There are 4 ways to turn a row about zero (a turn may also mirror it). The second row of each pair is the first, turned, with some noise. The first 36 pairs use one turn. New pairs use 3 turns, one after the other, and a turn may come again.
Known pairs, each followed by its turns in order:
[ 2.41 -0.18 -3.38 -2.66  3.56  3.04 -4.62  4.57]
[ 1.16 -8.72 -1.71 -0.65 -3.25 -1.30 -1.52  0.62]  B

[ 1.86 -3.47 -0.50  3.73 -2.10  0.21 -4.57 -1.00]
[-1.95  0.80  2.10 -0.10 -5.36 -4.67  0.34 -2.76]  B

[-2.43 -3.19  2.67 -1.83  3.05  0.65 -4.29 -2.78]
[-0.34 -0.09  1.01 -4.18  1.85  2.04  3.68  4.07]  L

[-2.44  1.48  3.64 -3.38  3.84  1.88  1.28 -3.67]
[ 1.31  0.53  2.04 -1.62  4.74 -0.80 -0.80  5.38]  B

[ 3.82 -3.97 -0.22 -2.50  0.06  4.32 -4.32 -1.18]
[ 2.92  1.33 -3.64 -2.31 -2.99 -5.13  2.94  1.50]  H

[-2.03 -4.09 -0.36  4.58  3.18 -3.67  1.85  0.61]
[-2.03 -0.31 -2.45 -1.42 -0.67  7.36  1.66  2.06]  H

[-1.08 -0.55 -4.99 -0.49 -3.86 -0.75 -3.27  1.25]
[ 5.10 -0.65 -0.37 -2.41 -1.26  1.33 -1.71 -3.82]  Z

[ 2.22  4.90 -0.96  3.21  2.03 -0.05  1.04 -2.92]
[-5.22  3.80  2.45 -0.07 -1.39 -0.49 -2.21 -0.29]  H

[-1.53  2.49 -2.51 -4.76  3.06  5.10  3.12 -0.28]
[ 1.51 -4.26 -2.40 -2.83  4.07  1.86  2.40  4.29]  B

[ 3.47  4.37 -3.06 -4.75 -5.02 -0.80 -1.22 -0.03]
[ 3.49 -4.09  1.07  1.23  3.27  0.95  2.93 -6.88]  B

[ 0.86  1.12 -2.28  3.08  4.25 -3.32 -4.14 -3.33]
[-6.55  3.19 -3.49 -1.78  1.46 -0.68  0.21  2.67]  H

[-4.66  3.30  0.76 -0.07 -4.62  2.59  1.25 -3.44]
[ 3.16  3.75 -0.68  1.92  0.07  2.32  5.95 -1.16]  Z

[-3.24 -2.06  1.82  0.32 -1.24 -0.45 -3.95  2.14]
[ 1.50 -4.07 -0.46 -1.37  1.09  0.77  3.57  1.32]  L

[ 2.59 -5.01 -3.73 -4.42 -0.62  4.45 -1.43 -4.43]
[ 5.06 -2.35 -0.30 -4.67 -1.54 -5.44  4.93  0.39]  B

[-3.78 -4.28 -1.92  1.57 -3.63 -1.29  0.09  0.79]
[ 3.37 -4.28  2.52  2.77 -1.42 -0.72  0.81  3.49]  L

[-1.40  2.45  0.67 -3.82 -2.15 -0.56 -4.40  3.24]
[-2.05 -5.42 -0.68 -2.76  1.74 -2.92  2.17 -2.01]  L

[-2.39  0.62  2.64  1.32  4.19 -2.04 -1.82  0.40]
[-1.42  2.63 -1.22  0.39  3.64  2.58  2.49  0.17]  H

[ 3.18 -4.77 -1.69  4.65  1.50 -5.08  4.28  0.83]
[-3.11 -1.84 -3.65 -1.12 -5.35  7.13 -0.74 -0.85]  H

[-1.49  2.33 -0.71  3.75  2.65  1.37 -2.01 -1.22]
[ 0.14  0.68  1.15  1.38  5.21  3.28 -0.31 -0.53]  L

[-0.23  2.36 -1.94  5.05 -1.41  4.70  3.58  0.65]
[-5.30 -0.14 -0.96 -3.93 -0.35  4.06  3.60 -0.29]  B

[-0.51  1.82 -2.40 -1.07 -5.06  4.32  4.21 -3.53]
[-0.97  1.18 -1.68 -4.55  4.41  0.97  7.16 -1.95]  B

[ 0.35  3.95  1.18 -0.07  4.75  2.17  2.09 -0.57]
[-0.41 -2.27  2.44 -1.43  2.42  3.90 -0.82  4.33]  B

[-1.78  4.98 -4.77 -4.94 -2.71  0.39  4.15  3.00]
[ 5.03  0.16  3.45 -1.74 -7.38 -0.77  3.25  0.46]  Z

[ 4.61 -2.66 -2.41  2.96  2.22  4.59  3.24 -1.97]
[ 0.48  1.21 -3.39  5.01 -0.84 -3.75 -3.90  3.41]  Z

[ 1.83 -2.40 -2.45  4.63 -3.01 -0.30 -1.94  1.38]
[-0.59 -3.61  1.06  4.12 -2.33  4.06  0.44 -0.57]  L

[-2.64  4.93  3.67  3.41 -2.12  4.99 -1.56 -2.09]
[ 0.54 -0.31 -2.17  5.55  1.84  3.95  6.47 -1.08]  Z

[ 1.22  4.32 -2.28  1.13 -1.59  3.39 -3.56 -3.00]
[ 4.10 -2.57 -0.02  4.85  1.15  0.01  1.63 -3.53]  Z

[-4.50 -2.84 -2.67  3.02  0.06  2.30  1.95  0.04]
[ 3.01 -0.32  0.34  4.23  1.45  0.26 -0.43  5.05]  L

[ 1.12 -3.44  0.15  4.27 -0.34 -2.66 -1.39  1.53]
[-1.33  0.29 -1.54 -1.35  2.08  3.02 -4.92  0.53]  Z

[-2.32 -0.67 -2.70 -1.88  0.16  0.36 -3.86 -0.99]
[-0.09 -0.61 -1.94 -0.52  2.42 -2.62  0.09  4.01]  H

[-0.95 -3.03  2.33 -3.98 -0.51 -3.20  0.13  3.41]
[ 3.31 -2.19 -3.78  2.23  2.42  2.11  1.36 -2.27]  H

[ 1.69 -3.26 -2.42  4.28  1.38 -4.49 -2.84  0.08]
[-0.46 -0.03  0.57 -0.24  3.06  1.94 -7.43 -1.83]  Z

[ 1.26 -2.28  4.94  2.38  2.45  4.06 -3.72  5.01]
[-1.06 -2.10 -7.48 -1.13  0.86  4.84  3.30  0.85]  L

[ 1.44  1.47  4.33  2.46  1.95 -1.03 -3.15  1.30]
[-3.01  2.45 -0.24 -0.11  0.92  0.15  4.84 -2.53]  H

[ 2.30 -4.80  4.32  1.56  4.45 -3.69  4.61 -0.72]
[-6.49  2.42  0.71 -1.50  2.88 -2.10 -3.93  5.46]  Z

[-2.88  0.97  0.85  3.43 -4.64  0.74 -4.78 -4.10]
[ 0.29 -1.27  4.95  2.57  2.43  1.63  6.37 -1.41]  L

New pairs, each followed by its turns in order:
[ 4.53 -2.75  2.04  2.60  2.08  3.74  4.29  0.02]
[-0.87 -1.36  3.25  0.29  5.33 -0.47 -5.16  1.92]  B H Z

[-2.83 -4.84  3.67 -4.12  3.21 -0.46 -2.97  4.43]
[ 0.64 -0.38 -5.75  5.74 -2.14 -3.45 -0.71 -3.96]  L L B

[ 2.58 -4.94 -1.51 -2.00  0.88  1.29  4.19  3.88]
[ 1.80  2.49 -0.81  4.54 -4.28 -1.87  0.00 -5.07]  B H B

[ 5.13  1.09  2.04 -0.78 -4.04 -4.64  2.18  0.28]
[-0.26  3.56  5.76  0.34  4.00  1.55 -3.59 -0.28]  B L H

[ 0.59 -2.27  3.10  1.16 -1.38  5.04 -4.77  0.46]
[-2.55 -3.15  1.90  3.57 -4.64  2.32 -1.02 -2.59]  L L B

[-3.81 -2.39 -1.64 -2.93  4.82  0.14 -0.33  4.76]
[ 3.25 -4.28 -0.89  4.30 -3.56 -0.81 -0.79  3.72]  B H L

[ 0.37  3.58  3.18  0.69 -1.69  4.99 -4.06 -0.16]
[-3.37  4.47  2.23  0.99  5.42  1.11  2.22  1.30]  H H L

[-0.23  2.49  5.07  1.72  3.97 -4.29  4.16 -3.95]
[-0.04 -0.84 -1.72  0.22 -0.77 -8.41 -3.47  3.67]  B B B

[ 3.59  0.22 -1.70 -3.37  1.80  0.34 -1.82  4.57]
[ 1.59  0.57  3.87  3.75 -0.93  1.58  2.69 -3.63]  Z B B

[-1.95  1.13 -4.54 -0.75  2.60  1.98 -3.07  0.41]
[-1.53 -0.86 -3.08 -3.12  1.96 -4.49  0.01 -1.54]  H Z B

[-0.86  5.03  4.87  4.37  3.24  0.66  4.93  2.53]
[ 1.13  6.15  1.55  0.78  3.24 -0.54 -1.63 -6.90]  H H H

[ 2.79  2.99 -1.29  1.53 -4.96 -3.77  2.39  2.90]
[ 0.09 -4.30  3.12  2.31  1.40  1.80  5.11  4.11]  H Z B

[-2.13  3.08  1.99 -2.76 -1.44  2.51  5.02 -3.63]
[ 0.80  3.60 -0.97 -0.33 -3.42 -1.00 -1.25  6.21]  H Z B

[ 4.08  4.20  3.68  2.39  3.94 -0.19 -1.05  4.81]
[ 7.17  1.12 -0.84 -0.54 -0.29  6.19 -1.20  1.12]  B H B

[ 3.44  3.95 -4.37  1.18  3.90  3.85  0.42  4.47]
[-0.43  3.34  2.15  4.73  5.26 -0.55  5.02 -2.26]  Z B B

[-4.13 -1.76 -3.25 -2.84  2.50 -4.38  1.43  4.08]
[ 1.68  1.71 -5.22 -5.84 -2.04 -2.18  1.98 -1.24]  L L Z

[ 4.24  1.75 -2.96 -0.72 -2.83  2.25  2.78 -3.93]
[ 4.92  0.73 -3.85  2.36  2.33 -2.45  2.17 -2.97]  Z L Z

[ 1.38  0.97 -3.94 -3.26  2.35  0.37 -1.30 -0.82]
[-1.08  0.77 -2.55 -3.50 -2.06 -0.03 -1.87  2.85]  L L L

[-1.54  4.21 -1.91  0.40  1.68 -0.56 -3.52 -1.37]
[-3.42  2.32  1.38  2.55 -0.22  2.37  0.07  2.27]  Z Z H

[1.75 4.79 3.97 4.32 2.39 3.58 2.18 0.17]
[ 1.28 -3.65  1.27  3.11  4.81 -5.72  0.64  1.97]  Z B L

[-4.85  4.68  2.18  2.62  1.64  0.76 -0.71  3.18]
[-0.43 -0.78 -0.02  4.95 -0.04 -0.73  5.80  2.99]  H H Z

[ 0.37  3.69  1.51 -4.12 -2.76  0.49 -1.32 -2.64]
[ 2.63 -1.27  2.36  3.94 -2.95 -0.27  2.21 -1.83]  B H Z

[ 4.65 -0.10  2.19  2.83  1.51  2.94 -2.92  3.85]
[-1.22  2.57 -0.27 -4.44 -2.96  0.39  0.06  5.20]  B L Z

[-3.41 -3.85  0.49  1.96  2.93  1.44  4.96  1.76]
[ 3.54 -2.96 -1.13  1.44 -2.50  5.56 -0.02  0.07]  B H L

[-4.57 -1.21  4.48 -3.06 -0.78  2.59  1.35  4.35]
[-1.10 -6.30  2.75 -1.00  0.50  1.51  5.29 -1.09]  L L L

[ 1.08  2.88  3.05 -4.46  5.12  1.99  1.58  3.48]
[ 3.57 -3.29  2.56 -0.54 -4.88 -2.63  5.31 -0.70]  Z Z Z

[ 1.15  0.00  1.82 -0.21 -3.87  2.61 -0.08 -3.01]
[ 0.92 -0.50  5.53 -0.52 -1.69  1.97 -2.02 -0.71]  H B B

[ 4.84  3.07  0.42 -4.22 -0.29  2.76  4.52  0.04]
[ 5.78 -2.04 -0.77  4.20  1.88 -0.34  1.39 -4.03]  Z B Z

[ 4.77  4.16 -1.42 -2.76  0.78  3.93  0.59  4.48]
[ 1.41  5.33  2.91  1.91 -3.18 -1.90  4.83  1.85]  H Z H

[ 3.32 -4.10 -0.40 -2.36  0.53 -1.05  2.38  1.04]
[-0.57  0.07 -4.61  0.63 -3.42  0.91  1.97 -1.93]  B Z H

[-0.95 -4.86  3.60 -1.70 -2.45 -0.74  3.53  2.98]
[ 3.32  3.95 -1.19  0.87 -4.92  3.44 -0.13  2.30]  B B L

[-0.95 -1.72 -2.72  4.99 -3.05 -0.02  5.02  0.88]
[-1.18  4.42  1.43 -2.22  2.98  4.98 -0.30  2.49]  Z H Z

[ 2.49  5.06  2.80  0.13  0.84 -0.45  1.91 -2.80]
[ 4.40 -3.18 -0.04  3.08 -0.48 -3.06 -2.05  1.18]  Z L Z

[-4.19 -1.21 -3.76 -4.00 -2.85  3.82 -4.10 -4.98]
[-4.83 -2.36  2.36 -2.28 -4.56  1.92 -1.78  6.65]  H H H

[ 4.80  0.23  1.48  0.07 -2.01 -3.48 -2.66 -3.45]
[ 2.91 -2.36  2.03  3.06  1.68  2.61 -1.83  5.22]  L B B

[ 4.82 -2.91 -0.51  4.73  3.79 -2.31  2.30  1.62]
[ 3.53 -1.55 -1.70 -4.41 -4.28  3.60  2.56 -0.48]  B Z B

[ 2.68  4.74  1.33 -2.27 -3.35  2.40 -3.20 -0.11]
[ 1.23 -4.10 -2.20 -1.87  5.20  2.88 -2.24 -1.71]  B L B

[ 3.51 -1.41  0.53 -1.68 -4.61  3.47  3.40  3.04]
[ 2.08 -6.33 -0.37  4.22  1.60 -1.59  2.34  1.11]  L Z Z

[-1.15  1.92 -0.20  2.17 -3.48  3.71 -3.14  4.69]
[-3.00 -3.76 -3.74  2.73  0.36 -4.49  2.15  1.65]  L H L

